All groups share one centre, and each spreads out both ways along 9 directions, with some noise.
Some rows, each with its group after it:
[  1.0   0.0   3.0  16.1 -21.8   7.5 -19.1  54.5  32.0  -5.5  -5.7 -11.5
  24.6  10.6  16.3]  Q157
[ 10.4  28.6  31.9   4.5   8.2  16.1   6.8  13.4  12.8  39.3 -28.5  39.6
  -4.5  13.4   7.2]  Q684
[  9.7   1.4   7.7   9.1 -16.7  -4.2  -6.9 -19.1  13.8   4.8   2.6  19.4
 -16.6  22.7  16.2]  Q723
[ 33.6   1.3  18.5   3.3 -15.6  44.7  24.0  54.0   2.1 -32.4  -1.3 -39.8
   8.6 -28.2  15.6]  Q742
[ -9.2 -31.3 -31.2  10.9  45.1 -10.9 -15.6   0.2  26.2 -55.2 -33.2   6.5
  46.9 -64.3 -14.3]  Q723
[ 13.4  -7.9   4.8  -1.3 -16.5  -1.3   2.8  19.0  12.1   4.2   7.7  -5.6
  -4.7  14.9  -2.4]  Q723
[  1.5   5.3 -11.5  -6.4  17.4 -44.0 -23.8 -46.4  -4.9  -5.7   3.1  -1.5
  14.6   7.2   7.0]  Q723
[-24.3  -8.8  -3.9  10.4  -0.2   4.0   0.8   1.1  28.5   3.6   9.5  11.3
   7.5 -17.5  -1.5]  Q723
[ -7.4  -1.5   3.9 -13.8  -9.0  10.3  -6.5 -15.2  37.1 -10.4  11.5  12.2
 -10.4 -40.5 -24.5]  Q742
[-24.3   5.8  -5.2  13.0   8.9 -21.9   0.0  38.7   4.0 -12.3 -18.1 -36.7
  25.5  -6.8   0.6]  Q742
[  5.5  28.7  23.4   0.7  12.1  -3.6  11.1 -17.3 -19.5  28.6 -16.3  31.7
  -4.6  19.5   6.9]  Q157
[ 15.5 -39.0 -31.7  -2.3 -21.0  -5.5 -26.3  27.6   9.1 -18.2  20.3  15.0
   7.7  19.8   1.3]  Q684
[-23.7  17.3   6.4  28.2   5.2  24.5   2.8 -27.4   7.4 -21.1 -28.3  32.7
  -2.2   4.4  -5.1]  Q157
[-17.1 -19.7 -23.2 -40.8   8.0 -14.7  -9.8  43.5 -20.8  28.3  25.9   5.2
  -3.1  -6.0 -25.8]  Q684
[ -1.1 -10.1 -22.5   0.8  -8.9 -31.3 -27.9  -3.2 -15.3 -32.5  11.6 -47.6
   4.6  28.1   7.5]  Q157
[ 25.0 -14.5  -7.6 -16.3   7.5  25.2 -18.3  32.6   5.9   7.8   3.0  21.5
   8.6 -11.9  14.2]  Q723
[-14.8  44.5  37.9  -5.9  -6.7  -7.2 -16.6  20.4  24.8  10.0 -33.4  -2.5
 -18.1  -0.1  -4.7]  Q742
[-22.9  37.2   9.6  -2.7  -2.5  34.4  20.1 -13.4 -18.8   5.4   2.3  17.1
 -30.1 -14.6   1.7]  Q742
[ 13.6  -7.4   6.8  -7.9   6.0   1.0  29.7 -32.2 -21.5  39.8  14.0  32.4
 -12.5  -5.3   3.5]  Q157
[ 12.0 -21.2  -0.9   2.7  14.9  13.0  43.4  -4.2 -23.1 -18.0 -16.3  30.8
  -5.8 -18.5 -29.0]  Q684
[  0.4  19.3  14.6  -4.6  25.5 -41.6 -13.2   6.5   1.8   2.6 -34.2  -0.3
  16.7  -7.7   6.7]  Q684
[ 48.7  -5.9  33.4  24.5 -18.2   4.0 -29.4  10.5  70.5  -0.5 -36.6  14.5
   7.2  10.7  15.6]  Q742
[ 13.4 -29.9  10.8   7.5 -14.0  15.0  55.3  -9.9  14.3   3.1  27.5 -16.8
  23.4 -26.4 -18.8]  Q723
[  3.2   5.2  20.7 -13.6  29.4  15.4  -9.1  -6.9 -15.9  -4.3 -35.5  10.0
 -34.1  -6.0 -22.7]  Q157
[  4.8   3.5  17.9 -27.2 -22.6  -6.1 -20.0   9.7  21.0  -2.2  -2.3  -0.1
 -23.8  10.6 -25.8]  Q742
[  1.5  -2.4  -7.3 -18.0  -6.3  -7.4  -8.9  48.0 -15.4  17.4  10.2  -6.5
 -26.0  16.3  17.2]  Q684
[ 30.7 -46.2  -4.1  50.7 -13.6 -16.9 -24.0 -13.7  67.2 -30.4 -25.8  10.8
  31.1  17.2  14.2]  Q742
[  1.7  -2.0  -4.5 -10.6  -9.6 -41.1 -36.9 -18.5   9.5   0.1   8.6 -28.3
  45.0  44.7 -21.7]  Q684
[  0.8  -7.6  -0.7   6.1 -13.3  18.7  -3.7  27.7  11.6  -4.9   1.5  16.0
   7.0   3.5   6.8]  Q157
[-11.1  12.1  15.8  -0.4  -4.0   3.2   2.8   3.9   2.1  25.9  -8.9  28.0
 -18.9  16.1  -6.6]  Q723
[ 35.0  -9.1   7.4  -3.6   6.8  34.3  14.4   8.1  -7.1  14.1   5.0  16.4
  14.3 -12.5  12.8]  Q723
[-28.7   4.6  -4.7   8.3  -7.1 -14.8  11.3   6.9 -17.8 -14.8 -17.1 -25.8
 -34.2   6.4   9.3]  Q684
[  6.5  -9.1  -3.7  -6.0  -0.4  16.3  -2.9  38.0 -20.8   5.9 -12.1  23.7
 -16.5  15.5 -19.8]  Q723
[  5.4   1.6  23.3  -7.5   7.5 -32.0  18.9   9.9  -0.7  39.8 -14.0  -4.5
 -12.9   7.4  -8.0]  Q157
[ -0.9  -6.7  -0.2  -0.1  12.8 -17.0  23.6  14.7 -13.2 -17.9 -24.5   4.7
 -16.2 -14.8  -5.1]  Q684
[ -3.3   5.4  30.1   8.5  -5.8   2.7  47.8  27.0   7.5  27.7 -27.0  50.6
  -5.6  11.2 -26.5]  Q157
[ -2.1 -15.2 -24.2 -23.8  12.2  41.3   1.9  21.0 -43.4  28.2  29.8  28.4
  -6.3   4.9  -5.6]  Q723
[ 25.8 -24.1 -26.0 -19.5  10.8 -12.0 -12.2  -3.1 -16.5  -6.1  22.3  26.0
  15.8  -3.4  16.2]  Q684
[ 11.6  -7.1  -2.3  -3.8  11.5  -0.8   2.7  12.2   5.5  -1.5  -2.9 -13.5
  17.3 -19.3  13.3]  Q684
[  8.9   9.7  14.5  -5.5  35.0 -13.0   3.5  -8.5   2.6  31.6 -29.0  17.6
  39.4 -12.9  -3.0]  Q742
[ 17.6  -3.8   4.7   8.4  -8.2  41.5 -17.6  15.9   2.5  -2.2  -3.8   5.6
 -22.4   8.2  19.5]  Q157
[-31.1 -10.0 -13.1   6.3 -19.1  -3.2  -8.8  20.2  15.2  15.7  14.7   6.1
  -7.4  17.1   0.8]  Q157
[-33.8  -5.0 -14.1  10.6  -7.6  13.8   6.0   6.4   5.7  -3.3  10.4   4.3
  -8.1  -0.1   1.8]  Q742
[  5.6  23.7   6.0  -3.4   1.5  38.2   8.1   4.3 -18.5  25.4  20.8   3.4
   0.5 -14.8  33.7]  Q742

New rows, each followed by its group:
[ 23.7  -8.3  12.4   2.7 -12.3 -16.0 -14.0  31.9  30.8  22.4  -1.7 -33.2
  -2.2   7.5  34.1]  Q157
[ -9.0  -4.9  -2.4  13.3 -10.3  -3.0 -16.0 -31.3  18.5  19.2   3.8  37.4
 -12.5  21.9   4.6]  Q742
[ 57.7 -14.5 -23.8  11.0 -11.1  23.9 -43.5 -17.9 -11.4 -28.1   9.7  39.2
 -16.6  26.5  46.5]  Q723
[  0.1  -1.2  11.6  -1.3 -14.0 -12.2 -25.6  33.1  26.7   4.8 -18.0  18.2
  23.7  43.0 -40.1]  Q684
[  2.3  -5.9 -15.3  11.1   4.3  17.7  10.4 -14.9  -9.4  -0.3  12.2  16.5
 -15.3 -17.7  19.6]  Q684
[ 36.3 -40.1  -3.3 -25.4  -5.1  10.7  26.3  12.0  -2.8  16.3  34.4  -9.1
  29.4 -20.7 -19.1]  Q723
[ 57.8  -9.2  14.5  18.5   6.0  15.0  12.5   6.5   5.8 -27.2 -40.1  45.3
   5.2   5.5  12.1]  Q684
[-28.1  11.5  -3.5  14.2   1.3   5.3  -0.5 -42.8  12.9  10.6  -1.5  49.7
   1.5  12.1 -15.2]  Q684
[ -7.4  -7.1 -14.2 -38.2  20.2 -26.0  -1.4  43.7 -35.6  20.2  -2.6  27.1
 -26.6   4.5 -27.1]  Q684
[ 48.8 -46.5 -10.6 -59.9  10.2  12.5  -4.4  40.9  -6.8  21.0  20.3  43.2
  48.0   1.5 -57.1]  Q684
[-35.4  11.4 -13.7  12.6  -7.8  -2.1  -2.5  -8.4  -7.3 -12.4   7.2  -9.6
 -16.1   6.2   0.9]  Q742
[-11.9  -7.3  -3.4  10.5  -0.9  -6.9  18.5  10.3   3.3  -0.5 -10.0  11.4
  32.0  -5.6 -23.0]  Q157
[ 11.1 -25.9 -11.2  -4.9  23.8  19.7  14.2  11.6   2.9 -11.1  -8.9  14.4
  23.3 -33.8 -13.5]  Q723
[  7.1 -16.0  14.9   9.2 -17.9   6.1   8.9  45.5  31.8  25.7  -1.1   6.3
   0.3  -5.9   5.3]  Q157
[ 10.2  -2.1   7.2  -1.4  16.5   3.1  -0.8  -8.5   4.7   6.3  -6.6   4.0
   2.4 -11.7   1.2]  Q157
[ -5.3 -20.8  -8.2   5.6 -14.9   6.7  27.5   8.2   9.5  41.5  32.6  31.2
   4.2  -4.7   4.0]  Q157
[-17.8  19.8   6.0  29.3  -4.9   7.3  -6.2 -46.2  22.7   3.9  -3.6  24.8
   1.2  20.1   7.8]  Q684
[ 29.2  -0.3  -9.1 -24.3  25.4 -23.7 -25.0  14.3 -37.2 -23.2 -37.3  38.4
 -23.6  40.1 -13.5]  Q723
[ 16.8  10.1  17.9   6.8  14.2   8.8  10.3  20.2  -0.3   3.6 -28.0  39.8
 -12.0  -3.1   6.8]  Q684
[  4.7 -39.3  -9.1  -4.0 -21.5 -18.4   7.4  34.0  20.4  22.9  29.8 -17.9
  14.4 -15.2   1.6]  Q157
[ 23.8   2.9 -14.4  -4.3   9.4  63.6 -16.6   0.5   6.6   6.1  20.4  25.0
  30.7 -22.1  16.7]  Q157
[ -8.2 -19.3   9.9 -10.9   4.0  10.8  18.1  15.2  13.8  10.2  -1.6 -11.5
  23.3 -11.2 -36.5]  Q684
[-38.6   1.6  -3.7 -23.4   2.0 -10.2 -19.4  57.7 -19.0  -4.0 -21.4  -7.7
 -28.3  36.2 -50.9]  Q157
[ 12.6   6.2  12.6   8.8 -12.8 -24.1 -25.6 -18.3  23.1  -8.8 -18.1  -5.0
  -5.9  27.8   3.2]  Q742
[-24.8  13.1 -12.1   2.1  -0.1 -11.1 -36.0  25.5   1.8   0.7  -8.9  -5.4
  -8.3  19.4  12.3]  Q723
[-23.1  -9.1  -3.4  40.7 -23.6  17.2 -13.1 -36.0  55.8 -23.3  -4.1  32.6
 -26.6   6.2   1.7]  Q742
[-34.6  17.9  16.1  -5.1   4.0 -39.7   0.7  31.9   2.7  25.8 -30.0  -4.9
  -5.8  24.5 -27.9]  Q157
[-36.5  13.8  -9.6   0.2 -19.1  26.1 -21.1 -20.6   9.5  58.7  52.7  -1.7
  -7.2  23.4   6.8]  Q684
[  7.8   4.5  25.8  13.4  -0.5  18.0  51.7  -4.6  -1.1   7.9 -17.6  23.6
   2.6  -8.0 -17.2]  Q723
[  4.1 -20.0   4.3   1.2 -16.7  34.8  16.9  25.2  29.6  23.9  12.8  20.0
  -1.4 -21.0  -8.9]  Q723
[-47.4  10.6   8.9  -9.5  23.7   9.7  37.7 -18.8 -13.8  40.3   0.8   0.2
  -7.5 -31.4 -43.9]  Q684
[  3.8  -1.6   3.5 -10.3  16.6   3.3   3.8 -30.7 -11.0  20.8  -8.4  38.8
   0.5   4.1 -20.7]  Q742
[ 20.3   1.9  -4.2 -13.2  15.4  -1.0  11.2 -15.2 -36.4  10.3   5.9  26.7
  -6.6   1.2   9.1]  Q684
[-19.4  27.0   6.5   9.3   1.5 -12.4 -23.8   0.4  19.9   7.7 -25.1  12.3
  -5.9  14.8  13.1]  Q723
[  0.9   4.8  14.2  43.0 -27.0  14.9  19.0   0.8  31.8  11.0  -0.3  25.9
  -2.4  19.8  27.2]  Q157
[ -9.7 -45.4 -27.6  19.8  32.6  -6.9  31.5 -15.4 -20.2   9.2 -18.0  32.4
  35.8   0.5 -16.8]  Q742
[ -4.0  -1.1  -6.6  -8.0  14.4   8.5 -21.3   2.3  -8.0 -31.0 -20.2 -12.4
 -11.2  -1.0 -17.4]  Q157
[ 41.7  -3.1  25.7   8.1  10.6   1.2  -9.5  -2.9  19.5  16.8 -23.1  25.5
  23.4  11.2  10.0]  Q742
[ 16.9   6.1  -3.9  12.4  10.2  22.4 -12.8 -18.2 -16.3  -0.3   5.6   8.0
   6.9   5.7  36.2]  Q723
[ 25.8 -17.6 -35.8 -39.9  10.1 -16.9 -13.7   0.1 -38.5  14.5  50.7 -18.9
  15.1 -11.7  22.3]  Q684
[-33.1   7.8 -10.4  -3.5 -13.8  14.5  12.0 -21.8   8.1 -21.6  16.2  -0.2
 -22.8 -28.2 -12.3]  Q742
[-19.1  -5.5 -20.9   7.8  49.4   7.7  25.9 -28.1 -49.3 -37.4 -30.9   0.2
  31.3 -32.9 -21.3]  Q723
[  7.7 -21.3 -17.0  29.1   6.1  -1.8   2.5 -33.1   5.5   5.8  -2.9  35.2
   9.6  17.2  13.7]  Q742
[-22.6 -13.7  -1.1   6.8  25.1 -44.2  14.3  24.1 -25.2   5.2 -37.9  -3.2
  19.4  20.4 -34.7]  Q742
[12.7 -1.7  9.2 -3.0 12.1 15.9  6.3 29.4 -9.4 37.8 -4.0 20.6 14.7  0.3
  4.0]  Q742
